Each cloud of rows lies close to a flat space through zero, with a little noise off it, and is much wider in some directions of that space than in others. After each cloud: how many dimensions does that space have?
In the rows, 128 means zero.

[[ 99 117 132 108 145 126 164 113 117 128 111 102 179 123 135 145 134  79
  115 133]
 [100  95 107 100 168 124 125  80  93 172 137  94  88 115 108 134 148 131
  155 154]
 [132 136 137 119 137 111 129 116 130 186 123 125 104 120 116 155 143 110
  134 147]
 [116 141 116 102 143 119 146 109 117 118  97  98 168 143 136 124 147 112
  102 129]
 [114 152  95 102 162 143 145  97 150 127 115 114  74 153  74 114 182 141
  157 114]
 [130 142 133 114 127 124 146 139 136 145 107 147 130 136 123 155 106  92
  120 147]
 [137 120 160 171 113  99 124 169 133 152 140 117 137  95 164 135 100 135
  113 107]
 [ 96 112 142 117 150 124 161 125 115 149 140  95 197 134 156 171 128 103
  138 138]
 [176 116 143 183  84 118  67 174 116 194 155 203  42 111 111  99  61 151
  166 195]
 [ 85  74 133 173 175 114 143 129 100 179 166  65 103  92 134  80 105 142
  179 130]
 [110 104 120 122 150 131 124 103 120 114 154  87 114 110 141 136 155 169
  134  94]
 [116 136 132 125 120 138 157 125 147  50 116 102 206 124 159 124 158 113
   81  66]
 [131 151 147 138 124 108 141 131 146 156 110 118 141 114 123 139 158  95
  111 118]
 [123 134 124 123 140 125 130 125 128 152 131 122 113 132 117 136 141 128
  142 138]
 [108 159 142 174 156 105 174 160 145 186 119 101 147 147 101  81 135 101
  168 142]
 [138 126 158 150 110 127 121 139 134 192 148 165 116 116  99 149 127  95
  163 170]
 [ 98 136 137 160 153 117 153 118 113 152 134  78 198 145 120  65 179 123
  161 141]
 [125 120 164 150 136 108 136 137 137 225 144 136 101 103 105 164 124  81
  161 164]
 [134 141 141 144 114 114 129 156 124 145 125 131 169 149 151 124  99 134
  133 150]
 [111 116 147 144 140 111 130 120 107 179 154 101 182 134 140 134 153 132
  163 157]
 [114 160 141 131 145 104 168 137 135 138 101  88 208 152 149 127 152 102
  113 121]
 [100 107 120 122 169 131 143 106 124 188 146 113  63 118  85 133 136 118
  185 148]
 [109 104 142 148 137 139 149 124 131 174 126 145  79  87  70 114 113  51
  155 152]]
 : 9

[[156 137 110 106 139 152 137 137 157  99  97 133 135 107 124 171 149 124
  158 137]
 [154 127  84 108  99 164 171 164 128 129 156 147 105 159 138 124 106 146
  149 112]
 [176 120 162 147 126 102 113 152 125  98 108 125 122 128  83 104 140 138
  130  81]
 [104 100 186 164 171 106  55  80  81 131  75 146 187 103  86 152 164 144
  101 106]
 [165 131 212 187 128  67 112  95 103 131  84  63 142  95  92 185 178  53
   83  84]
 [160 126  61 103 135 196 146 164 119 100 122 192 131 152 120 154 122 192
  177 123]
 [197 148 122 141  91  97 120 156 170 118 103  81  79 108 104  74 120  38
  135 119]
 [110 117 112  89  42 103 164 142 164 153 206 120 108 114 161 102 100  97
   93  85]
 [153 129 152 119 119 107 137 133 158 104 112 106 137  98 117 159 155 108
  130 107]
 [116 121 155 115 145 125 102 106 141 130 108 116 145 101 126 130 141 110
  124 134]
 [122 119 117 118 160 183 129 116 116 150  94 151 145 133 120 153 147 159
  152 154]
 [100 112 154  82 114 128 122 117 170 154 142 106 131 102 143  86 123 105
  121 130]
 [108 122  80 118 128 165 140 130 117 145 130 166 137 151 142 137 119 165
  150 150]
 [168 137 151 159 147 112 115 122 130 122  65  90 127 117 100 140 155  88
  142 139]
 [134 139  73 127 165 192 178 131  96 122 111 140 143 183 165 208 124 163
  180 172]
 [ 76 136 213 187 200  73  20  33  84 132  72  96 180  64 112 172 170  61
   61 157]
 [119 155  75  97  80 126 162 133 168 135 181  98  95 115 187 134  95  55
  118 151]
 [131 150 136 146 112  81 131 106 123 103 151  85 131 111 162 189 125  52
   94 119]
 [136 132 151 175 230 138  54 104  83 102  39 130 156 152  98 112 135 146
  166 183]
 [239 110 114  77 122 197 199 219 162  93 107 129  94 179  96  93 123 183
  218  84]
 [165 174 123 196 198 138  79 110  80  93  67 132 116 116  99 179 155 102
  127 174]
 [ 91 144 120 120 126 131 162 117 127 126 173 134 131 127 162 182 133 151
  109 144]
 [121 131 119 125 108 122 120 113 127 131 139 130 136 102 136 161 133  96
  105 114]]
 : 10

[[145 124 115 130 117 154 126 113 131 115 133 108 129 132 113 149 134 136
  130 130]
 [112 155 117 119 135 139  96 131 139 151 127 141 126 131 129  73 113 131
  103 127]
 [130 133 103 112 129 130 138 142 120 118 144 136 136 133 139 114 111 133
  150  93]
 [109 128 112 131 121 131 143 149 106 132 141 114 110 110 121 124 154 143
  126 135]
 [154 129  97 126 129 141 121 113 150 130 149 137 137 146 125 134 116 109
  129  99]
 [124 156  92 132 120 118 140 127 125 162 120 124 118 135 117 118 139 119
  124 121]
 [126 145 112 127 136 130 147 112 138 116 135  93 144 121 123 136 144 145
  143 122]
 [141 133 108 120 139 123 133 132 121 135 138 134 127 136 125 128 136 113
  132 100]
 [122 123 121 125 126 147 125 123 102 115 157 124 124 126 138 132 133 146
  138 130]
 [103 154 119 142 108 102 135 138 107 124 142 140 134 107 122  73 136 123
  151 148]
 [ 80 110 129 134 136 149 154 141 145 134 158 134 132  99 160 117 121 114
  112 105]
 [117 106 131 120 136 135 137 142 137 145 129 143 138 125 153 112 129 115
  115  93]
 [135 127 139 143 123 138 131 135  98 123 121 121 119 125 113 140 122 117
  125 136]
 [140 137 183 144 144 108  65 123 143  92  99 123 124 143  99 149  86 172
  131 200]
 [140 146 107 134 126 150 119 116 119 144 117 132 127 148 108 114 123 103
  115 150]
 [127 154 133 155 134 105 108 118 120 169  85 132 148 146 101  83 142 105
  123 151]
 [140 145 136 108 146 128 124 133 110 115 129 106 113 133 121 143 111 152
  140 109]
 [122 156 102 131 129 150  92  95 149 137 115 128 134 149 118 135 120 138
  117 122]
 [122 141  97 122 118 105 145 130 121 123 146 137 123 120 125 126 163 122
  147 123]
 [115 116 124 129 126 130 137 126 177 154 159 130 113 123 133 119 123 117
  116 135]
 [131 143 121 136 123 112 131 126 137 138 110 130 140 133 106 101 138 110
  136 142]
 [187 157 109 133 144  95 108 121 112 139 101 136 164 167 133 110  92 129
  144  96]
 [123 156 148 126 132 126 113 118 121 135  97 120 121 135  96 109 124 117
  131 144]]
 : 16

[[133 125 139 130 125 107 118 133 108 106 137 121 123  97 105 127 155 137
  113 129]
 [149 122 219 174 109 146 123  84 172 133 109  86 131 170 183 138 157 126
  160 131]
 [125 133 156 142 116 130 120 118 131 127 125 123 121 116 156 134 131 117
  118 148]
 [117 131  61  92 146 119 136 156 110 132 139 152 129 111  94 121  99 132
  119 119]
 [120 129  83 106 138 114 129 154 101 121 139 149 126 104  91 122 122 134
  110 125]
 [127 137 146 111 124 132 134 112 162 123 124 100 125 131 146 134  98 123
  150 123]
 [125 124 122 132 129 133 130 132 124 126 125 135 134 142 115 127 139 131
  131 121]
 [118 128  77 110 139 115 127 158  92 123 140 159 127 101  89 120 126 129
  102 128]
 [120 131 122 135 124 122 120 137 104 123 133 145 122 104 127 127 137 122
  100 147]
 [133 124 124 140 129 114 119 139 102 124 137 139 123 106 116 125 151 133
  107 137]
 [127 123 143 148 129 172 146 107 171 162 101 127 149 214 162 132 120 123
  174 110]
 [127 135 120  91 132 113 132 129 140 106 137 103 123 104 106 128 105 135
  138 113]
 [132 130 150 142 118 120 116 124 119 123 132 125 119 106 146 129 141 123
  111 148]
 [115 134 146 124 117 136 129 121 138 118 122 121 126 127 138 133 120 116
  126 136]
 [124 129 138 124 121 113 120 131 113 104 133 123 123 100 108 127 144 129
  114 131]
 [121 127  83 118 136 105 119 160  77 118 146 161 122  80  88 119 140 131
   87 140]
 [114 131 108 118 131 143 139 131 137 134 120 138 137 150 124 129 110 123
  137 120]
 [138 125 161 153 122 143 127 109 150 144 119 118 130 158 167 133 134 124
  142 134]
 [127 130 142 124 123 129 129 121 139 120 125 114 128 129 129 130 125 127
  135 123]
 [131 125 137 139 126 121 121 129 115 123 132 130 125 117 126 128 145 129
  116 135]
 [112 130 124 118 127 148 142 125 145 125 114 127 141 163 118 129 119 124
  148 111]
 [143 130 202 138 110 110 117 101 148  93 130  72 118 105 134 137 154 134
  139 127]
 [131 131 155 135 120 129 124 116 139 126 126 115 123 123 150 132 129 124
  129 138]]
 : 5

[[122 115 142 120 116 127 134 143 134 135 114 105 134 114 112 108 123 117
  133 133]
 [ 65 127 172 120 142 153  81 182  40 167 181  24 208 143  63 100 154  47
  170 115]
 [147 146 106 138 135 126 119  90 132 102 143 191 115 128 168 166 144 154
  115 117]
 [102 105 177 141 100 160 101 188  71 137 150  54 161 160 104 129 139  60
  205 167]
 [106 110 130  90 134 114 147 143 139 173 101  83 153  92  87  78 101 121
  101 117]
 [154 157  93 147 157 125 118  76 138  88 151 218  98 138 177 170 155 161
  102 100]
 [101 125 147 112 135 124 119 145 112 154 134  84 159 116  94  90 119 105
  126 115]
 [133 123 126 144 119 140 128 136 121 115 129 125 121 141 133 147 134 123
  152 145]
 [142 134 114 122 137 121 136 104 155 121 119 151 111 121 147 135 126 159
  112 119]
 [164 159 106 145 132 127 125  94 136  87 143 197 102 139 172 170 140 156
  118 125]
 [127 149 129 151 129 142 107 127 108 105 155 149 127 154 146 163 150 125
  146 134]
 [146 142  93 100 149 100 156  88 177 137 107 174 109  95 147 113 121 189
   59  83]
 [126 126 132 118 123 132 137 142 126 140 119 119 133 121 121 116 129 128
  123 126]
 [130 132 123 123 133 128 128 117 132 124 133 134 126 118 125 124 128 137
  118 122]
 [122 135 136 137 125 143 117 137 102 114 154 122 133 140 125 137 132 102
  148 135]
 [ 92 103 144  88 129 127 142 164 126 176 104  43 165 112  66  65 104  95
  120 127]
 [ 88 126 149 113 145 143 103 150  86 161 141  69 175 129  87  97 135  92
  139 116]
 [110 109 151 120 120 128 138 153 127 141 111  79 139 131 106 100 117 102
  148 144]
 [126 112 155 148 108 143 125 154 102 131 130  98 126 147 130 130 131  95
  174 158]
 [163 131 123 163 106 130 133 118 145  96 116 171  86 141 175 165 126 148
  151 156]
 [105 134 148 138 133 151 103 150  86 129 155  89 150 141 101 131 144  92
  163 143]
 [134 121 124 119 131 105 151 112 138 135 111 138 129 116 130 118 124 142
  109 118]
 [115 134 130 136 142 141 102 119 103 119 151 130 139 132 127 136 144 123
  121 117]]
 : 3

[[115 106 136 180 132 110 140 154 122  88 114 157 118 142  93 143 124 133
  143 156]
 [130 143  93 139  89  86 135 104 116 168 126  81 125 105 194 116 130 125
  129  86]
 [159 125 117 161 135 130 179 137 142 143 143 108 129 134 130 118 110 136
  146 160]
 [152 102 133 188 163 153 187 123 151 136 129 179  99 135 117  93 140 150
  111 110]
 [164 154 111 114 149 181 174 105 153 141 177 135 137 127 127 109 100 155
  117 162]
 [138 173 156 103 127 169  67 111 121 123 110 100 142 100 136 144 126 115
   78 110]
 [122 174  97 111  95 146 158 160 136 117 155 103 176 121 119 108 106 149
  156 182]
 [118 107 104  69 125 156 101  54 141 193 127 142 109 102 186  99 164 121
   90  41]
 [162 204 120 100  83  90 157 177 131 122  93  26 161 107  50 112 102 124
  166 185]
 [127 159  89 129  71 121 160 158 138 156 135  64 177  96 186  71 143 143
  138 119]
 [ 91 132 116 155 111 156 154 165 141  97 110 183 147 121 102  74 165 162
  124 108]
 [177 143 135 155 127  91 180 177 131 107 153  67 150 133 108 115  98 134
  154 209]
 [150 129 116 125 149 183 113  57 143 185 125 126  99 118 155 168  99 106
  118 102]
 [153 167 128 113 130 124 126 101 121 143 149 107 125 123 148 133 105 132
  109 117]
 [122 198 103 170  87 107 145 163 111 124 124  92 153 138 120 162  79 135
  181 154]
 [103 173 115 147 111 138 146 157 130 149 112 163 144 145 132  94 152 154
  148  43]
 [188 136 138 166 158 131 159  92 133 135 142 106  96 119 128 142  96 125
  101 156]
 [145 148 131 104 106  98  88 138 114 186 138  35 156 138 214 159 113  95
  153 102]
 [110 142 144 201 126 122 113 146 111 128  98 161 119 137 159 130 149 134
  116  50]
 [134  94 140  89 144 140  99 106 137 150 101 121 109 122 105 143 136  98
  125 127]
 [102 127 118 147 130 184 113  85 137 133  96 189 104  97 133 105 159 139
   81  59]
 [162  95 127 185 144 106 215 173 151 136 129 128 119 141 108  73 147 145
  152 137]
 [162 121 136 102 161 168 106  74 139 171 138 112 105 132 135 174  93  97
  118 139]]
 : 10

[[137 124 121 142 141  74 115 142 114 131 162 151 115 126  98 129 168  94
  144 127]
 [ 93 131 149 169 138  58 117 127 138 125 135 174 130 177  90 113  95 134
   94  93]
 [135  88  71 121 147 116 175 101  57 118 143 108 145 101 147 116 171  82
  145  70]
 [145 147  86 129 103 135 114  93 109 109 113 181 125  97 102 145 111 125
  127 158]
 [132 120  98 176 174 103 202 134  91 112 100  91 134 104 163 143  99 130
   38  94]
 [141 124 116 131 152 111 158 178 129 181 116  94 113 141 133 139 142 114
  102 169]
 [127 161 119 122 155 130 123 148 167 154 161 125 126 136  50 142  97 141
  161 121]
 [121 144 153 138 129  78 107 137 121 102 116 135 126 157  69 109 101 134
  125 121]
 [169 147 153  98 126 120 111 101 159 134 141 113 113 131 108 102 100  81
  199 137]
 [164 146  93 165 144 136 133  75 126 124 138 168 156  83 180 165 122  92
  107  92]
 [ 77  85 165 130  87 114 100 128 132  98 131 111  99 131 134  84  70 160
   95 184]
 [164 114 145 153  97 148 126 132 113 118 130  75  88 127 164  88 154 104
   79 187]
 [ 94 141 190 117 126 141 135 137 150 108 110 128 137 137 163 166 178  46
  143  42]
 [106 182 100 112 168 108 119  91 162 150 115 171  61 144 118 168 191 124
  152 116]
 [132 146 103 161 152 139 131 132 168 151 103 168 120 117 102 139 133 119
  108 126]
 [108 119 143 144  94 105 126 141 139 109 161 163 132  84 100 179 135 137
  123 116]
 [172 130 101 114 150 162 142 108 148 128 114  95 114 148 112 103  96 189
  135 108]
 [102 157  85 120 169 174 109 105 107 134  62  99 135 145 124 108 122 107
  108 129]
 [164 167  89 111  93 196 140 115 117 118 152 163  79 140  91 140 137  72
  134 168]
 [128  82 138 106 149 131 110 152 126  81 101 101 126 141 162 137  84 123
  103  82]
 [114 120 156  97 122 154 140 141 151 118 116 165 137 124 129 111 135 111
  186 119]
 [ 94 152 168 140 165 147 163 164  96  86 134 100 131 123 176 113 144 133
  105 143]
 [124 122 100 153 125 154  99 138  89 145 147 128 157 132 169 129 158 143
   85 165]]
 : 17

[[171 147 150 138 103  97 108 151  80 129  89 128 159 126 108 143 110 157
  141 136]
 [160 111  85 115 161 172 162 137 178 150 137 106  45 109 113 141 145  90
   85 149]
 [124 133 145 151 154 176 111 152 154 128 147 136 110 154 132 138 130 140
  127 136]
 [ 92 123 177 161 125 202 116 131 212 155 189 127  75 136 151 156 129  84
  131 147]
 [ 79 149 148 144 101 122 146 140 156  99 154 144 127 120 136 109 124  92
  143  99]
 [ 91 117 168 112 106 139 128 125 168 137 157 114  81  98 152 171 100 117
   96 137]
 [161 112  96 105 172 155 159 143 139 171 150 106  76 116 104 144 143 113
  106 146]
 [106 132 108 102 143 114 149 133 133 120 134 126 178 136 115  67 156 151
  154  95]
 [139 150  90 103 131  80 121 151  89 105  94 125 116  94 136 112 127 105
  120 129]
 [173 127  85 135 130 126 135 120 134 140  84 120 140 143 113  91 170 112
  149 137]
 [154 143 155 142  80  96 124 138 110 114 110 121 165 134 109 148  98 128
  119 126]
 [120 149 144 165 150 169 120 142 137 103 202 161 150 142 119 114 110 101
  139 103]
 [112 137 103 152 181 160 114 171 104 119 139 126  81 170 152 160 129 101
   98 156]
 [147 117 132 141 131 151 138 126 131 143 132 124 112 142 116 157 119 132
  110 138]
 [189 139 129 113 124 126 114 143 141 156 131 105 169 108  94 104 133 126
  144 132]
 [110 111 144 116 128 162 163 121 204 166 163 111 158 144 103  85 170 150
  163 108]
 [ 44 102 195 119  67 130 151  89 190 154 145 143  57  77 161 156 124 135
  150 123]
 [169 112 124 134 127 138 143 103 126 151 118 132 146 137  97 126 137 154
  137 127]
 [134 132  93 146 115 124 161 124 160 116 107 116 164 165 112  74 172  95
  149 116]
 [160 141  77 120 193 125 101 172  64 112 112 115 106 149 136 152 116 122
   81 155]
 [100 129 125 151 159 164 160 138 146 106 158 150 112 157 120 119 134 142
  125 104]
 [161 129 103 102 130  78 149 125  73 138 110 114 215 140  88  96 137 162
  146 108]
 [134 124 122 111 165 132 137 160  97 143 144 110  82 126 125 183 105 136
   83 149]]
 : 11

[[122  96 133  76  98 127 144 122 149 116 100 153 183 148 140 143 129 128
  140 151]
 [ 90 152 166 129  94 110 172  84 119 170 113 155 140 145 140 125 193 175
  157 140]
 [115 143 139 108 126 134 138 114 120 131 131 122 127 134 129 127 147 142
  122 121]
 [116 180 153 149 139 125 143 120 101 162 155 115  92 117 124 111 162 147
  123 104]
 [157 148 122 156 150 141 107 172 119 132 160  97  96  96 118 126 112 114
  107 102]
 [146 111 109 140 124 136 104 140 137 114 120 130 122 133 118 134 110 122
  123 129]
 [113 165 167 147 105 123 163 135 113 175 137 135 132 115 140 123 173 153
  144 124]
 [133 126 124 121 144 128 127 150 130 122 136 121 137 113 134 130 107 111
  123 126]
 [135 108 135 106  99 128 138 147 144 126 110 142 167 124 143 142 121 124
  139 140]
 [130 124 130 145  99 134 126 110 131 135 110 137 119 146 120 130 157 153
  134 135]
 [ 91 171 165  84 127 133 154  79 102 149 138 118 116 146 129 117 181 165
  117 107]
 [150 122  99 160 157 134  93 139 125 108 138 111  90 123 112 124  94 111
  113 118]
 [150 144 121 137 144 150 103 148 121 124 149 102  95 114 116 123 119 123
  105 103]
 [128 155 134 137 135 135 123 119 111 136 142 112  95 130 117 117 147 141
  117 107]
 [133 132 116 136 155 127 115 135 124 116 138 115 116 120 124 126 106 111
  120 123]
 [ 92 181 171 133 131 118 170 105 102 176 142 127 117 123 138 110 181 158
  140 118]
 [100 151 150  94 124 127 145  89 116 138 131 128 130 148 130 120 163 147
  126 122]
 [120 127 128 118 130 125 132 114 129 125 124 134 127 138 126 127 133 130
  132 129]
 [131  96 109 162 132 105 124 134 146 121 110 150 145 126 136 131  98 108
  153 157]
 [161 120 109 202 151 109 118 208 137 138 146 134 129  76 145 129  70  81
  143 140]
 [143 128 123 148 142 129 123 163 131 131 141 120 123 105 132 128 108 110
  128 125]
 [127 133 124 179 125 117 132 116 122 146 125 137 102 130 124 124 139 139
  146 135]
 [ 87 133 150 106 107 108 164  76 129 145 108 155 151 156 137 125 169 154
  150 146]]
 : 5

[[137 126 133 124 117 145 126 132 115 131 117 111 130 121 161 106 110 140
  124 129]
 [169 161 149 109 128 120 105 135 142 146 122 135 114 111 146 132 105 135
  165 167]
 [112 132 130 143 155 121 151 132 164 116 170 163 139 144 153 122 162 158
  131 131]
 [103 137 126 144 143 126 118 136 132 138  96 177 123 158 149 122 163 142
  150 101]
 [126 151 152 129 132 104 102 139 143 130 135 141 112 121 143 138 119 128
  145 147]
 [139 136 128 140 155 127 167 124 178 125 211 117 168 143 143 130 142 159
  112 161]
 [119 137 132 131 120 132 121 133 128 127 136 119 123 133 131 127 124 138
  127 125]
 [100 136 133 142 121 104 110 141 129 109 134 138 109 119  96 140 134 108
  136 125]
 [142  72 114 133 164 137 141 125 120 120 103 182 147 128  91 137 147 119
  105 107]
 [134  68 125 115 135 133 136 102  94 107 103 122 123  81  90 143 119  77
   93 113]
 [150 113 127 114 113 131 132 121  91 118 105 108 109  92  97 129 114  85
  140 134]
 [140  92 129  89  98 155 173 108  79 107 130 105  87 107 130 117 120 116
  122 115]
 [141 135 125 124 165 141 137 103 158 132 129 157 137 108 140 132 160 142
  151 129]
 [124  96  97 105 113 121 162 130 114 102 125 111 122 123 107  99 121 127
  113 110]
 [131 139 149 170 162 158  87 120 141 174  97 186 157 152 150 167 159 129
  134 125]
 [123 104 108 123 145 128 144 137 149 116 138 157 144 147 123 111 135 166
  105 109]
 [114 141 150 157 134 138  86 135 148 149 117 164 140 136 167 145 131 143
  122 132]
 [ 94 113 104 113  91 138 146 137 110 117 121 115 111 160 137  98 124 158
  105  87]
 [155 141 112 106 120 123 139 136 143 132 133 125 128 132 121 112 119 149
  147 144]
 [163 116 133 115 108 129 131 131  95 133 115 104 122 116 113 131  99  95
  127 150]
 [111 111 140 136 131 150 104 116 112 163  86 166 129 168 153 156 139 134
  103  95]
 [146  99 113 108 126 151 145  93 126 153  88 174 120 120 142 150 159 104
  141 125]
 [125 143 142 176 164 140  68 114 138 173  70 188 155 132 121 181 165  91
  148 124]]
 : 12
